The rows are grouped in 3 ways, from coarse to fine. Each group lies inside one group of the grouping before and may be the whole of it. The rows also spread widely along 9 directions, which tell nothing about the answers.
Some rows, each with its group in each grouping after it:
[  7.0  -0.9 -36.8  33.4 -41.3 -11.7  -1.3 -29.2 -28.9   7.6   7.0  -9.4
  21.2   6.9  12.1   2.9  37.2]  J_416 Gizi Rilo
[ -5.4 -17.8 -18.9  -4.5  -7.4  23.1  -3.3   9.3  11.2  -0.8  -9.4  -1.0
  23.9  -3.1  26.0 -20.9  23.2]  J_393 nutu nobud
[  2.0 -24.3  -2.5   7.3 -34.6  -8.5  -1.4 -19.8 -12.2 -10.9 -29.6   2.4
  -2.8   4.2  31.7 -17.0  -0.5]  J_749 gad rokob
[  4.7 -23.8  17.0 -22.8  15.2  18.6  28.0  -7.9  37.7 -11.9  27.9  20.8
  15.2  -9.1  21.1   1.4  45.5]  J_749 gati fak
[ -4.0  -4.9  -4.0 -23.3   0.5  16.8  20.9  -6.9  44.8 -13.3  20.3   3.3
   1.4  -5.0  15.8  14.9  25.1]  J_433 lim ribon
[ 18.3  -5.6 -11.9   8.4 -16.1  61.8  51.6  24.2   6.9 -46.9  24.2  26.0
  13.1  47.5  14.1 -51.0  15.5]  J_416 vunir bimo
[ -1.2 -28.3 -25.0  -2.4 -20.3  -2.3  -5.2 -15.8  12.4   0.2  -8.3  17.0
  -1.1 -12.6  28.9  13.1  22.1]  J_963 paku dibib
[ 18.1 -17.3 -39.3  14.4  -5.9 -13.8 -28.3 -28.5  11.0  18.1  18.0   1.3
  17.5 -35.5  11.0  53.1  30.0]  J_393 nutu vari
[ -8.0  -4.8 -47.6  43.9 -15.4  40.5  35.6 -34.6  12.3   1.6   7.4  -1.8
   1.4  -4.7  17.3 -11.3  72.4]  J_749 gad bipe
[ 28.9 -21.5 -38.6  22.1 -39.7  49.4  29.0  -8.5  -2.9 -25.9  14.5  30.5
  16.2   5.9  19.1  -6.1  24.0]  J_416 Gizi Sef
[-11.7  36.3  14.2  27.0  26.2  -0.9  -0.9  -7.4   1.5  13.6 -18.9 -33.8
 -12.9  -5.8  52.1 -11.3  12.7]  J_433 ponoz mada
[  5.3 -17.7 -23.3   8.2 -22.3  29.7  24.9 -36.6  19.6 -24.3  25.0  -5.7
  -2.2   1.0  19.6 -17.4  30.2]  J_393 rokur gono
[-22.9 -15.7 -33.4  19.7  -2.7 -14.4  15.6  -2.0  -0.1  -6.0 -35.1  -5.5
  -6.6  23.5  31.8 -31.8  34.8]  J_393 Vad Mut
[-15.6 -12.4 -11.7  16.2  -5.3  23.8  32.2 -19.1  18.5 -20.5 -18.2  -1.4
 -27.3   5.4  46.8 -29.1  25.6]  J_963 paku ratol
[ -6.1 -16.2 -18.2  38.2   7.0   4.9  19.5 -52.4  17.7  -5.3 -20.1  -6.2
 -33.3 -20.1  53.1   6.7  33.5]  J_393 Vad sezar
[ 25.0  11.2  -3.9   4.8  -4.9   2.7  26.6  -2.3  10.7 -21.0  31.7  -7.2
   3.3  21.5   8.0 -13.3  14.7]  J_749 Suzad mef
[-38.3 -46.6 -44.8  -5.0 -41.7 -49.8  17.7 -48.0   6.8  11.0 -33.3   8.7
 -20.0  -2.0  15.9  21.7  55.4]  J_963 noron Tesa
[-25.6 -22.5   4.9  -0.3  -6.3 -15.1 -11.2   1.9 -19.9  -6.7 -50.2  -8.9
   4.9  15.0  51.3 -49.2   4.5]  J_393 Vad Gutov
[  3.6  15.4  -1.8 -22.3 -23.1   2.3 -12.0   3.3  18.0  -6.1  21.8  -9.6
  10.1   5.8   8.5 -10.3 -21.7]  J_416 vunir rigez
[-34.0 -26.0 -18.7 -38.9   6.9 -21.4  30.7 -33.6  76.2  -8.0  -3.6  12.0
 -33.2 -23.9  25.6  26.6  28.2]  J_416 vunir Vesa
[-38.3 -27.2   7.8 -41.1  -0.9  10.0   4.4  -8.5  36.9   7.0  13.6  -2.4
  40.6 -15.5   4.0 -22.6  75.7]  J_749 gad rokob
[-14.2 -16.7   2.5 -17.8 -36.4  -2.2 -19.6 -42.9  20.7   6.1 -14.4 -16.3
  -6.1 -34.2  34.0  21.0  -0.5]  J_433 lim ribon
[-25.4 -15.2 -49.6  21.3 -33.0 -57.8  14.3 -48.4  -4.8  16.1 -36.5 -11.5
 -25.5   1.1  31.4  20.0  27.7]  J_416 Gizi Rilo
[  8.8  -7.9 -10.6  34.1  20.9 -10.8  17.1  -8.1  -3.1  -3.7 -15.5  14.3
   1.2   9.2  36.5   8.5  39.2]  J_749 gad rokob
[-10.8 -17.3   8.5 -28.4 -28.3  14.6 -14.5  12.8   0.2  -5.3 -17.0   0.1
  30.8   7.4  23.2 -21.4   7.2]  J_433 lim ribon
[  7.0   4.9 -13.8  10.5  -9.4 -32.0  38.0 -17.6   6.3 -26.5  32.0  -8.5
  -6.3  39.4   5.9  -5.4  17.1]  J_416 vunir bimo
[ 40.1   0.5 -40.0  13.4 -15.5  10.6  -2.0  -1.7   8.5 -13.9  64.7  21.2
  44.2   8.3 -21.0  39.3  43.2]  J_416 vunir Vesa
[-41.5 -15.3 -31.6 -25.4 -54.9   2.2  31.8 -18.1  33.1  -7.6 -24.8 -14.2
 -26.9   9.5   2.6 -45.6   3.5]  J_749 gad rokob
[-16.0 -27.8 -31.8  -1.0 -33.6  19.3   8.5 -30.4  21.9 -14.7 -22.1   1.1
 -22.3 -12.8  31.5 -16.4   4.5]  J_393 Vad Gutov
[-11.8 -25.1 -46.8  26.5 -36.3 -19.8  -8.3 -39.1  -8.2   3.1  -5.4 -12.2
  12.3   0.4   9.3   3.4  49.0]  J_393 Vad Mut
[-33.3  -1.0 -40.0  -4.0 -17.2 -14.8  -1.3  10.8  10.7  19.5 -50.7  -2.1
  -4.2   9.9  26.0  -2.3   6.5]  J_433 lim ribon
[ -0.1  14.1 -34.1  19.2 -20.1  27.4   1.1  -0.9   9.4  -9.4  19.6 -19.8
  11.9   8.7   3.1 -32.2  21.7]  J_393 Vad Mut
[ 17.3  -6.4 -36.6  24.3 -28.4  14.6  -2.0 -12.8  -8.6  -2.5  22.6  11.3
  26.7   6.5   6.9  13.6  28.6]  J_416 vunir bimo

New rows, each followed by its group in each grouping:
[  4.6 -19.2   3.0  -4.9 -28.7  17.6  -7.7 -34.2   1.4 -18.3  20.9 -14.6
  15.2  -8.7  24.1 -22.1  17.6]  J_393 rokur gono
[ -3.0 -15.0   8.9 -19.8   6.9 -25.8   8.3 -23.5  32.7 -15.9   4.2   5.9
 -10.9  -7.6  32.6  16.5   7.7]  J_416 vunir Vesa
[-14.0 -37.6  -9.2 -39.6  -0.6  -8.7   2.2   4.8  33.0  -6.4  -8.0  27.4
   1.2  -9.1  26.2   5.9  23.7]  J_963 paku dibib
[ -4.1 -23.8   1.9  15.4 -13.4  22.9  28.2 -37.0  17.4  -5.4 -19.2   6.9
 -18.1 -15.6  46.8 -12.3  22.9]  J_749 gati fak
[ 28.7 -43.3 -22.8  15.2 -32.0  20.8  23.2 -20.6  -2.4 -38.7  19.0  37.4
  20.8  19.2  16.8  10.7  41.3]  J_416 vunir Vesa
[  9.4 -41.1 -10.9 -36.4 -18.3  -2.1  41.8 -21.3  45.4 -28.6  21.1  25.6
  -5.1  -0.4   8.6  13.6  33.0]  J_749 Suzad mef
[-14.8  11.7  23.2   7.0  32.0 -14.0  49.5 -22.4  26.7 -19.6 -10.3 -19.9
 -44.5  12.1  55.3 -13.9  18.6]  J_433 ponoz mada
[-43.6 -20.1 -17.1   7.9  -0.7 -52.2 -12.2 -65.0  23.9  18.8 -26.4 -33.9
 -21.1 -32.7  38.6  14.0  46.0]  J_393 Vad Mut
[-18.0  22.5 -19.2  -2.5 -16.6  48.8  -4.1  -0.5  31.8  14.1  -3.8 -20.6
  -7.4 -26.1  20.9 -38.0  -0.4]  J_749 gad bipe
[ 16.6 -21.3 -40.2  18.6 -39.7  11.9   8.4 -17.1  -3.6 -10.5  -1.8  17.3
  12.7   9.9  12.7  27.1  27.0]  J_433 lim ribon
[ 24.2 -22.6  30.3 -16.0  -0.2  34.7  -3.8   8.9   7.4 -30.7   5.4  22.4
   5.0  -3.2  47.8 -21.4  -7.9]  J_963 paku dibib
[-12.2  17.3  -5.7  19.3  -2.2  43.3   4.6  -4.3   9.5  -3.3  -0.6 -17.7
  -2.8  -4.3  35.6 -38.6  21.3]  J_963 paku ratol
[ -4.7 -27.5 -10.3   5.4   1.9  -2.7  12.7 -27.1  15.1  -2.1 -11.0   9.8
  -4.5 -15.2  34.9   7.4  42.0]  J_749 gad bipe
[ -4.5  12.8 -40.2   4.4 -11.4 -34.1 -42.9   2.5   5.4  21.4   5.2 -19.5
  20.2  -7.2  -1.6  15.0  10.1]  J_393 Vad Mut
[  9.5   3.9  -1.8  20.9  25.8 -14.2  -9.1 -25.9  13.3   7.7  17.6   2.0
   9.6 -21.8  35.7  39.0  31.6]  J_416 vunir bimo
[ -3.9 -67.2 -11.6  -9.3 -29.9  -6.5 -21.2 -23.2  -2.4 -12.6 -36.2  25.6
  13.8 -15.4  41.9   7.8  27.5]  J_393 Vad Mut
[  6.6 -27.0  19.2  16.8  -3.0   1.1  18.6 -20.6 -16.8 -19.6 -29.3   7.8
  -5.0  10.4  58.0  -5.7  25.7]  J_433 ponoz mada
[ 17.4 -38.2 -36.4  39.4 -52.5  35.3  22.3 -28.4 -26.4 -25.0   2.2  26.0
  24.3  22.8  21.7  -8.4  45.0]  J_416 vunir bimo
[  9.7  -6.7 -51.9  38.9 -61.3  57.9  -1.6 -58.2  17.2   3.3   5.0  -3.4
 -25.0 -40.2  26.4  11.4  10.6]  J_963 paku dibib
[ -8.3   2.1 -56.1 -12.4 -43.2  12.6  40.3 -29.8  48.1  -5.0  34.3  -2.1
 -19.1  -9.9 -10.3  10.2  24.3]  J_416 Gizi Rilo
[-29.6 -39.1   0.9 -59.6  -5.0 -14.8  30.1   7.2  37.4 -16.2   8.5  11.1
  16.5  12.6   2.7 -28.3  50.3]  J_749 gad bipe
[ 11.6  -3.7 -55.9  -1.6 -35.7 -21.7  13.6   5.5  18.1   6.2  -7.9  17.6
 -14.5  11.6  -4.0  17.6 -15.8]  J_749 gati fak
[  2.9 -14.1 -10.5 -23.0 -64.1  -0.3 -23.7 -43.5  15.2  -9.3  23.1 -28.1
  -4.0 -22.1  -0.1  -9.5 -16.0]  J_393 Vad sezar
[ -3.3  -3.6 -30.3  -9.0 -13.9   6.3   2.0   4.9  24.9  18.3   5.1  12.2
  15.8 -11.0   3.1   7.9  22.4]  J_749 gati fak
[ 27.1 -14.3  23.7 -16.6 -15.2 -41.3  21.6  -0.6  -5.5 -48.1  -0.9   4.9
 -18.0  42.6  30.2   2.1 -38.0]  J_433 lim ribon
[ -5.5 -25.9 -18.2  29.6 -72.5 -11.8  -8.6 -29.0 -60.0  -0.1 -38.7 -15.2
  22.4  26.5  26.8 -26.1  27.3]  J_433 ponoz mada
[ 18.3  21.0 -12.7  37.6  36.6  17.6 -13.0   9.4   4.8  17.9  17.7   6.8
  32.5 -15.6  22.0  18.6  49.6]  J_749 gad rokob
[-16.9 -27.2 -32.9   5.3 -46.0  24.3  17.1 -27.7  11.4 -21.8 -20.6  -5.1
 -21.4   2.5  26.1 -33.3   6.5]  J_393 Vad Gutov
[  3.2   3.1  -6.3 -14.8 -16.4  -2.0  11.1  -0.9  14.5 -12.7  29.3 -10.5
  20.4  17.9   0.4   1.8  25.1]  J_433 lim ribon
[ -0.9 -11.2  12.6  -0.9 -32.2  -7.9  -4.5 -50.9   2.9  -9.4  19.1 -24.8
   9.6 -11.1  22.2  13.1  25.0]  J_433 lim ribon
[ -9.8 -12.9 -22.4 -10.0 -27.0 -33.1 -14.5  15.9 -17.7   4.7 -15.8   5.5
  27.0  28.1  10.8 -14.2   5.4]  J_416 vunir bimo
[ 15.5 -11.3 -32.8  21.6  23.9 -28.1 -21.1 -15.0  13.1  13.0  -0.5  13.5
   1.7 -24.5  27.8  55.5  28.8]  J_393 Vad sezar
[  2.8 -38.7   6.7 -17.6  -1.6   5.1  -4.4  -0.6   8.1 -24.1  14.0  11.7
  32.7   3.1  20.4 -14.2  41.6]  J_393 Vad Mut
[-41.7 -11.1 -30.0 -47.3 -12.0 -10.1 -35.4  31.7  24.3  28.7 -25.9  -4.5
  27.7 -12.4   1.9 -26.9  12.4]  J_393 Vad sezar
[ -0.3   0.1 -12.3 -14.4   9.1 -22.4 -10.8   1.3  26.2   7.0   1.1  11.4
   0.9 -12.2  23.8  26.2  -3.7]  J_416 vunir bimo
[ 14.1  17.2 -50.2  28.7 -27.0  35.4  45.6 -20.0  22.9 -13.5  40.4  -7.0
 -12.5  12.6  -3.9   9.8  39.5]  J_433 ponoz mada
[  2.9 -19.9 -24.0  -8.6 -13.5  10.4  25.8 -23.7  37.3 -12.5  17.5   9.3
 -10.3 -10.4   9.5   6.7  29.3]  J_749 gad bipe
[ -1.1 -16.5  -2.6 -16.2 -14.6 -15.8  11.2 -23.6  15.4 -11.8  27.8   4.0
  -1.7  -3.7   5.7  14.7  33.7]  J_963 noron Tesa
[ 30.0   5.1 -26.6  12.3  -5.3  -7.4 -18.8 -11.5   6.6   4.5  47.4  12.5
  31.9 -11.7  -0.1  48.4  26.5]  J_416 vunir bimo
[ -1.5 -31.1 -32.6  -7.2 -24.7  -9.7  10.0   3.1   0.9 -15.6   5.5   9.7
  21.0  25.6  -1.9 -17.0  34.8]  J_393 Vad sezar
[ 13.4  -6.7   8.5  30.7  13.7 -18.3  20.5 -41.3   1.2 -31.1  31.0 -22.1
  -4.8  13.8  30.1  -7.4  43.9]  J_393 Vad Mut
[-12.6  -5.8   4.1  36.2  17.0 -29.3   7.3 -34.5  -9.7   0.1 -20.8  -7.9
   1.9   5.7  51.2   0.5  49.3]  J_416 vunir Vesa
[-21.2  18.7 -36.1  -8.9 -59.5 -62.0  -7.2 -26.0  -6.9  12.3  14.5 -39.6
 -14.3  15.8 -19.9  -2.2  -2.6]  J_963 noron Tesa
[ -4.9 -53.1  -3.2 -36.4   2.2 -63.1   8.2 -30.5  24.4   0.5   5.1  17.9
  20.5 -11.4  12.5  45.2  64.4]  J_749 Suzad mef
[-18.3 -17.5  20.2  -6.4   2.8 -18.6  25.8 -24.2  10.8 -17.9 -18.0 -11.1
 -10.6  13.6  45.5  -9.7  25.4]  J_433 lim ribon
[ -9.3  -8.2 -27.3   5.7 -49.4 -11.0  10.7 -17.5  -0.7 -15.3 -20.2 -11.4
 -24.7  19.7  23.1 -25.4  -7.1]  J_963 paku ratol
[-10.5 -12.8  16.2  -9.4  -4.4  -2.5 -22.7  -5.3   1.0   9.3  -4.1  -7.0
  33.5 -14.6  23.3 -14.1  34.9]  J_749 gad rokob
